Every row belongs to one group in each of 4 separate groupings. Each group adds its own fixed numbers to the row, and there is some noise. The rows also spread widely along 11 directions, which tell nothing about the answers.
(in the rows, 128 means zero)
Some rows, each with its group in each grouping after it:
[219 146  67 165 182 119 138  99  32 134 178  64  88  89 116 111  97 151
  95  62 159 159 161 157 136 124 181 139  91 120 163 130  93  98  99  88
 205 116 140 104 117 165] -> Q77 (2) Supel Q117
[179 146  99 144 106 171  90 131 157 102 180 118  74 129 131 116 105 178
 121  94 133 132  88  91 110 124 150 107 120 129 158  80 134 111 108 120
 150 105 139 100 111 157] -> Q77 (1) Zor Q254
[132 150 112 153  78 128  73 127 158 128 137 168  86 114 146 123 108 150
 124 109 162  91 116 135 121 107 121 127 146 118 136 112 150 135 125 136
  87 102 134 103 147 200] -> Q395 (0) gufin Q228
[116 149 139 108 136 167 170 198 134 107 113 134  56 165 101 103 134 145
 123 125  85 153  65  88 163 133 143 156 152 102 140  85 147 149 158 152
 154  75 139 172 147 172] -> Q415 (0) Zor Q604
[162 123 162 156 150 174 164 145  69 105 130  83  57 177  49 110 120 141
 113 105 105 200 128 164 136 148 145  91 114 156 124 107  88 108 137 140
 224 118 127 143  91 113] -> Q415 (3) Vufu Q254
[156 106  74 161 136 131  92 135 126 121 142 102 124 126 136  90 118 160
 166 120 141 112  82 118  57  86 132 109 137 155 145 127  91 100 107  92
 157 119 123  70  86 132] -> Q395 (3) Vufu Q228
[149 143  95 163 159 138 146 139 120  99 114 115 149 141  89 103 123 137
 168 150 110 130  57 128 107  96 158 127 111 155 123 128  97  71 112 117
 142 112 105 123  97 137] -> Q343 (2) sogon Q604
[139 138 123 138 157 112 122 153 114 100 137 104 102 151 126  84 126 122
 133 130 161 116 126 168 117  77 168 184 147 122 142  92 114 174 151 137
 147  77 134 138 146 190] -> Q855 (1) gufin Q117
[152 175 149 141  97 145 106 112 145 114 159 140 137  91 124 154 113 140
 115 131 135 112 107 136 136 131 126  90 129 139 121 122 127  83 113 140
 106 108 119 127  97 154] -> Q343 (3) Supel Q931
[128 161 142 177 115 109 127 113  73 135 106 135  58 137  81 139 146 137
 144 120 157 146 109 162 109 128 103 118 114 140  95 148 128 123 118 136
 169  89  97 104 126 137] -> Q855 (3) sogon Q931
[ 88 121 149 115 132 148  93 140 136  98 134 143 114 191 105  91 149 134
 163 162 124 127  82 134 121  76 162 107 146 117 110 106 152 149 122 144
 140 105 112 140 134 107] -> Q855 (3) pul Q604
[ 72  46 132 126  72 134  56 103 139 163 110 206  94 141 106 101 145 136
 178 112 117 120 119 111 106 113 106  81 145  96 118 176 207 119 111 110
  96 131 122 130 139  77] -> Q395 (0) pul Q117
[168 169 194 148 127  99  80 102 101 109 185 132 135 136 145 146 121 105
  90 136 185  79 170 237 140  78 143 121 152 140  95 129 114 179 144 162
 130  97 110 116 156 164] -> Q343 (2) Supel Q117
[144 170 116 141 151 163 150 120 137 113 136 111 155  81 121 132 120 136
 128 141 105 139  92 115 116 168 141 108 106 115 105 137 105  63 111 114
 158  97 129 140  62 119] -> Q395 (0) sogon Q931
[151 132 146 133 132 122  87 112  87 132 183 127 102 116 143 136 122 142
  87 110 155 119 155 174 160  87 175 104 131 112 138 137 161 127 124 108
 122 112 115 140 146 133] -> Q343 (3) Zor Q931
[153 137 116 121 107  76  96  90  90 179 125 121  35  96 112  71 122 142
 118  28 236 135 170 134 144 182  94 199 112 111 162 141 136 147 155  94
 137 100 151 134 124 183] -> Q343 (3) Zor Q931
[116 124 184 139 100 136  72 143 135 136 192 153 158  87 190 168 164 124
 124 168  83  65  88 133  89  95  88  38 184 113  80 163 172 143 136 142
 124 101 104 113 127  70] -> Q855 (2) pul Q117
[126  96 116 101 195 151 110 111  33 142 167 102  88 134 120  91 133 147
  97 100 128 152 167 161 185  92 224 101 112  57 142 146 188 128 108  85
 169 116 125 172 163 103] -> Q343 (3) Vufu Q117
[138 114 133 129 143 124 105  99  71 152 156 130 132  80 118 125 125 122
  99 104 137 121 174 163 173 116 164  98 124  94 137 168 160  98 121 102
 116 130 125 161 129 129] -> Q343 (3) Supel Q117
[154 115 177 120 132 175 161 142 132  89 138 119 132 146  77 114 116 129
 114 131  88 174 101 127 150 149 139  91 122 152 127 120 107  69 158 141
 167 136 140 192  54 100] -> Q343 (2) Zor Q604
[ 78 117 145 147  82 109  48 101 128 140 125 190  95 149 116 132 160 128
 162 144 150  94  97 137 120  77 112  77 138 108  91 163 202 136 112 126
  99 123  97 113 152  93] -> Q855 (3) Zor Q604
[151 116  89 131 154  86 106 129  77 191 168 122 145   9 192 126 129 126
  87  82 135  69 161 126 162 108 143 135 141  74 163 194 187 117 141  71
  77 114 136 151 148 151] -> Q343 (2) Zor Q117
[125 137 144 133 139 146 131 141 111 124 142 128 110 145 104 117 137 122
 130 131 110 137 104 142 139 125 139 113 141 114 110 125 122 128 134 137
 164 106 126 149 125 128] -> Q415 (0) Supel Q604
[138  73 140 122 116 143  56 124  89 168 193 123  43 122 159  92 143 156
 101  62 135 142 132 116  93 140 117  90 156  88 143 153 171 151 125  86
 185 115 124 112 122  88] -> Q395 (3) gufin Q931
[160 126 100 180 175 103 128 145  47 129 126 117 108 118 120 137 135 123
 110 128 132 125 144 188 134  45 185 139 132 131 135 150 131 143 115 112
 146 101 108 110 166 167] -> Q395 (1) Zor Q117
[145  92  69 169 128  81 114 110 110 133 110 127 118 138  83  92 115 135
 172  93 181 121 132 152 108  70 160 172 113 164 175 134 119  98 114  87
 102 133 121 106 107 153] -> Q77 (3) Zor Q931
[131  87 148 164 104 143 127 152 107 118 110 152  69 179  67 121 127 136
 149 117 113 166 108 151 104  90 141 117 149 167 146 129 130 118 122 142
 145 111 112 129 115 137] -> Q395 (1) Supel Q931
[162 130 148 158 115 117 112 113 119 130 128 125 117 121  93 103 135 111
 136 107 157 140 125 156  87 152  83 120 136 165 113 144  77 114 145 140
 184 126 133 116  71 134] -> Q395 (1) Supel Q604
[158 136 133 124 155 146 104  73  99 116 165 100 127 133 107 117 119 133
 121 113 155 155 145 160 138 141 170 101  94 111 100 137 118  85 120  96
 182 119 124 142  92  78] -> Q343 (0) Zor Q931
[105  77 100 141 136 121 109 150  89 146 130 122  90 146 111  86 142 146
 166 118 126 129 111 127 116  62 162 127 152 115 162 143 164 133 125 102
 128 117 121 136 140 124] -> Q855 (3) Supel Q228
[141  70 138 125 100  97  70 116 139 131 161 137 101 152 128  80 105 139
 125  80 193 113 163 163 121  73 159 152 148 148 179 120 141 141 145 100
  82 131 132 140 119 143] -> Q343 (3) Zor Q931
[147  64 152 158 117 115 107  99  98 124 154 118 154 107 107 121 116 128
 116 115 130 135 173 179 111  93 141  67 131 158 141 161 120  85 134 109
 133 164 134 146  66  82] -> Q855 (3) Vufu Q117
[170 198  80 170 156 125 111 124 103 102 161  87 123  98 151 143 120 157
 136 141 151 114  91 153  89  90 165 119 109 142 113 111  98 107  94 111
 165  80 104  75 122 160] -> Q855 (1) Vufu Q931
[110 200 168 127 136 164 143 137 139 102 136 134 110 125 104 151 130 128
 118 155 118 126  87 142 153 154 143 114 121 107  91 105 129 113 122 156
 137  79 114 157 121 148] -> Q415 (3) sogon Q931

New rows. What belongs after each?
[148 120 121 116 129 122 109 110 173 124 156 105 156 102 122  60  96 118
 130  83 186 105 163 141 133 158 137 173 121 121 165 110 109 118 160 116
 103 138 170 170  63 161] -> Q77 (2) gufin Q254
[170 145 120 176 128 125 105 104  97 126 140 116 136  98 111 138 128 126
 136 129 132 127 112 151  83 121 108  87 128 154 105 153  89  91 105 117
 172 116 111  79  85 128] -> Q395 (3) Supel Q117
[106  95 128 153 129 150 147 136  56 172 109 128  95  83  73 127 153 133
 134 107  74 165 124 106 152 146 117  70 124 100 132 193 187  75 121 109
 144 133 122 168  99  85] -> Q855 (3) Supel Q254
[153 129 169 134 102 128 118 114 148 123 137 142 110 113 112  98 111 129
 108  93 160 132 135 147 118 172  95 125 128 142 127 132 100 117 152 145
 146 131 147 154  70 145] -> Q395 (2) sogon Q604
[128 164  35 169 158 160 127 115 113  79 100 150 138 153  66 134 102 161
 173 165 120 131  71 137 151  44 235 102  70 133 134  97 146  48  47 114
 101 124  98 113 143 172] -> Q77 (1) Vufu Q604
[112 102  93 145 151 148 142 145  71 120 108 131  83 146  90 113 134 156
 152 135  85 156  98 123 138  82 178 103 116  99 134 143 175  97 103 104
 149 105 116 141 146 115] -> Q855 (0) Vufu Q117
[137 171 131 131 116 115  98 111 144 105 144 120 101 133 136 102  99 149
 136 113 204 103 137 166 128 117 139 154 123 126 131  98 118 146 140 142
 120 104 143 133 119 185] -> Q855 (2) Vufu Q228
[143 145  97 140 151 140 109  96 110 111 150 114 145  82 129 123 101 134
 111 119 142 130 155 148 155 118 196 113  92  97 137 124 146  79 107 105
 116 123 144 164 115 154] -> Q855 (1) gufin Q117
[150 120  94 112 165 151 101 129 105 145 178  90  70 111 157  79 131 163
 139  80 128 130  89  80  91 161 134 130 119  73 125 124 136 127 113  82
 203  84 134 116 125 107] -> Q415 (2) sogon Q117
[147  92 163 145 166 127 157 150 100  89 128  95 123 195  76  95 114 114
 141 130 129 149 139 201 114  85 165 143 138 168 132 106  75 138 154 145
 176 119 128 150 102 124] -> Q415 (2) Vufu Q117
[122 131  90 160 108 102 151 114 101 161  91 133 116  73  84 116 125 129
 162  98 143 142 126 117 129 150 108 148 113 130 144 172 137  72 126 103
 106 114 134 143  88 146] -> Q855 (0) Supel Q931
[176 134 201 130 107 143  94 136 153  96 212 122  97 131 157 120 108 130
  61  95 155 120 151 176 120 130 134 109 160 149 136  83  88 162 161 158
 155 117 145 149 113 153] -> Q415 (1) sogon Q604
[164  90 122 152 129 134 142 157  78 139 134 104  41 142  91  82 125 161
 123  75 136 158 113 128 116 116 133 138 140 149 175 123 109 116 147 111
 173 110 130 129 118 154] -> Q343 (3) sogon Q228
[135 144 154 150  92 153  99 113 136 121 155 164  94 103 127 164 110 148
 109 117 112 112 115 131 134 139 123  73 120 114 110 130 157  98 108 139
 111 114 124 136 133 134] -> Q415 (2) sogon Q117
[141  96  92 174 161 120 140 140  74 144 100  98 131 128  76  84 132 123
 158 115 124 151 128 149 110  99 153 131 124 152 147 156  99 103 118  94
 153 120 120 119  98 130] -> Q395 (3) pul Q254
[140 163 105 100 130 176 111 117 157  97 150 121  84 136 112  90  96 180
 127 109 153 150  88  94 147 146 188 143  94  96 153  77 143  88 100 113
 124  88 136 154 114 168] -> Q343 (3) sogon Q931
[146 182 183 129 125 147  99  84 110 121 166 141 129  84 141 157 116 125
  81 125 147 114 159 180 149 169 114  76 115 101  77 149 134 118 124 153
 157 114 135 141 101 130] -> Q395 (2) Vufu Q117
[129 115 128 135 126 150 110 121 135  90 111 134 109 207  50  76 120 136
 179 139 140 156  81 141 114  92 159 126 121 158 128  99 107  95 116 130
 152 123 111 130  99 132] -> Q343 (3) Supel Q604
[ 99 150 148 117 112 118 100 153 152 151 155 139 130  79 168 124 161 118
 142 138 137  80  95 111 104 132  93 136 174  99 116 148 163 157 151 137
 109  79 127 141 120 139] -> Q855 (1) Supel Q931
[139  59 124 158 138 109 130 115 108 134 126 121 165 127  72  93 148 105
 160 121 123 135 120 139 103 107 119 101 134 163 139 170 103  77 143 100
 157 163 124 138  52  63] -> Q77 (3) Zor Q604
[119 105 116 150 135 139 102 104  88 113 134 136 117 143  89 126 113 146
 138 134 119 148 139 156 154  63 200  89 112 115 139 134 167  93  90 113
 116 132 116 150 134 125] -> Q855 (3) Supel Q117
[138 126 147 124 104 141  98 113 120 139 172 131  86 102 140 120 117 158
 113  87 140 141 136 124 128 153 127 102 121 112 139 128 151 116 128 120
 139 114 142 150 106 119] -> Q855 (2) pul Q931
[ 95 131 115 123  95 191  99 120 162 129 107 149  78 145  82 113 145 151
 205 132  99 145  37  55  90 185  89  81 117 102  89 126 145  69 102 130
 170 106 127 127  93  89] -> Q415 (1) Supel Q228
[139 108 125 128 149 114 115 169 154 131 152 117 144 100 164  75 145 118
 128 118 138  92  95 122  83 108 123 158 171 130 148 131 105 155 158 117
 138 103 140 135  97 154] -> Q395 (1) sogon Q604
[113 148 112 155 155 161 149 127  61  98  79 144  47 209  41 126 122 154
 150 140 122 187 104 170 153  88 200 124  94 117 112 116 150 112  84 135
 174  86  96 125 159 146] -> Q395 (0) Vufu Q931
[190 106  77 160 142  94  31  45  66 154 189  91 101 114 138  69 124 139
 131  59 211 126 155 163  77 118 135 101  97 130 123 159 100 102 102  54
 193 145 117  63 105 101] -> Q343 (3) gufin Q604
[150 108 133 154  90 102 103  96 108 140 119 174  96  95  97 135  97 131
 102  80 169 123 185 171 175 108 147 130 114 136 160 144 163  95 135 123
  60 139 139 163 138 183] -> Q343 (1) Zor Q117
[133 111 137 103 154 139 123 132  81 141 163 107  74 109 126  84 132 145
  87  82 134 161 149 119 171 137 160 124 127  81 158 133 163 132 148 107
 169 123 150 185 117 122] -> Q855 (3) Zor Q604
[122 147 143 152 113 108 108 112 111 147 156 147 167  52 153 162 142 110
 115 141 122  84 141 155 136 108 113  87 149 105 105 177 158 113 134 129
  97 111 123 137 125 126] -> Q855 (0) Supel Q117
[144 130 195 132  92 128  99 143 179  87 163 138 135 167 124 120 122 122
 124 148 154 100 102 167 103  86 121 126 169 173 127  94 103 145 166 158
 111 101 118 130  94 137] -> Q343 (3) Zor Q931
[175 137 142 132 127 156 146 125  99 110 129 110  55 129  93 100  99 159
 107  80 136 176 130 128 122 185 115 126 110 132 139 110 104 107 136 140
 200 109 152 139  83 160] -> Q395 (2) Vufu Q117
[107 102 166 102 132  88  69  93  70 168 178 144  85 102 158  96 127 121
  66  69 199 110 243 203 200  98 178 143 141  63 152 146 197 198 150 116
  94 121 153 192 184 153] -> Q855 (3) pul Q117
[143 128 141 135 121 154 123 145  97 120 130 133  56 155  84 110 112 155
 109  99 135 152 129 140 175 104 173 128 123 120 159 109 163 124 130 128
 123 105 129 155 146 168] -> Q343 (3) Zor Q254
[ 98  91 165 122 115 124  79 129 111 170 177 147 127  82 161 133 144 109
  98 106 115  95 160 151 150 121 130  84 160  85 129 168 184 131 144 109
  97 126 126 167 130  95] -> Q415 (3) gufin Q931
[ 93 120  70 126 123 150 106 142 149 144 111 154  93 115 116  88 127 162
 172 114 108 121  51  51 121 131 141 122 116  90 145 128 171  84  96  93
  99 109 126 137 131 141] -> Q415 (3) sogon Q604
[124 111 110 117 100 162  84 106 171 127 168 155 135  90 133 106 121 159
 131 110 122 109  87  76 121 146 132  72 118 102 146 126 162  67 100 103
 110 146 139 142  79 103] -> Q77 (3) sogon Q604
[121 128 106 138 111 122  35  81 148 151 152 138 104 110 145  79 128 146
 152  91 195  92 123 126  83 135 117 119 121  98 113 147 150 135  98  90
 126 112 123  89 116 126] -> Q395 (3) sogon Q254
[171 164 134 152 171 171 197 176  39 124 141  96  77  96  95 149 166 137
  93 124  63 163  76 115 132 163 109  76 130 123 115 141 110  99 136 144
 245  98 118 125 106 118] -> Q77 (1) Vufu Q604
[128 169  43 195 126 108 104  88  76 154  74 146 111  93  85 131 120 146
 180 120 161 121 107 134 123 111 141 119  82 129 114 162 129  65  69  96
 115 112 111  79 135 173] -> Q395 (3) pul Q228
[180  61 119 162 131 135 136 155  67 151 150  98  91  95 109  99 141 137
 119  85  85 153 109 113  91 127 102  89 152 151 163 161 116  85 149  92
 179 126 128 113  85 105] -> Q343 (3) gufin Q117
[118 120 110 130 131 124  24 107 118 144 180 145  98 118 182 103 132 139
 123 110 179  78 140 158 112  78 169 111 147  73 120 137 177 168 106 104
 118 106 122 106 176 144] -> Q395 (1) gufin Q228
[167  93 109 135 104 162 115 107  79 156 156 138  62  96 102 108 115 165
 103  60 103 181 127  89 143 166 124  68 106 116 153 147 149  62 115  95
 166 137 144 142 107 104] -> Q343 (0) pul Q604
[102 127 158 114 131 121 164 141  71 184 105 146 112  65 100 123 150 106
 119  98 122 123 153 136 187 178  96 126 136  87 126 191 166 110 168 137
 115 112 145 207 121 132] -> Q343 (2) pul Q228
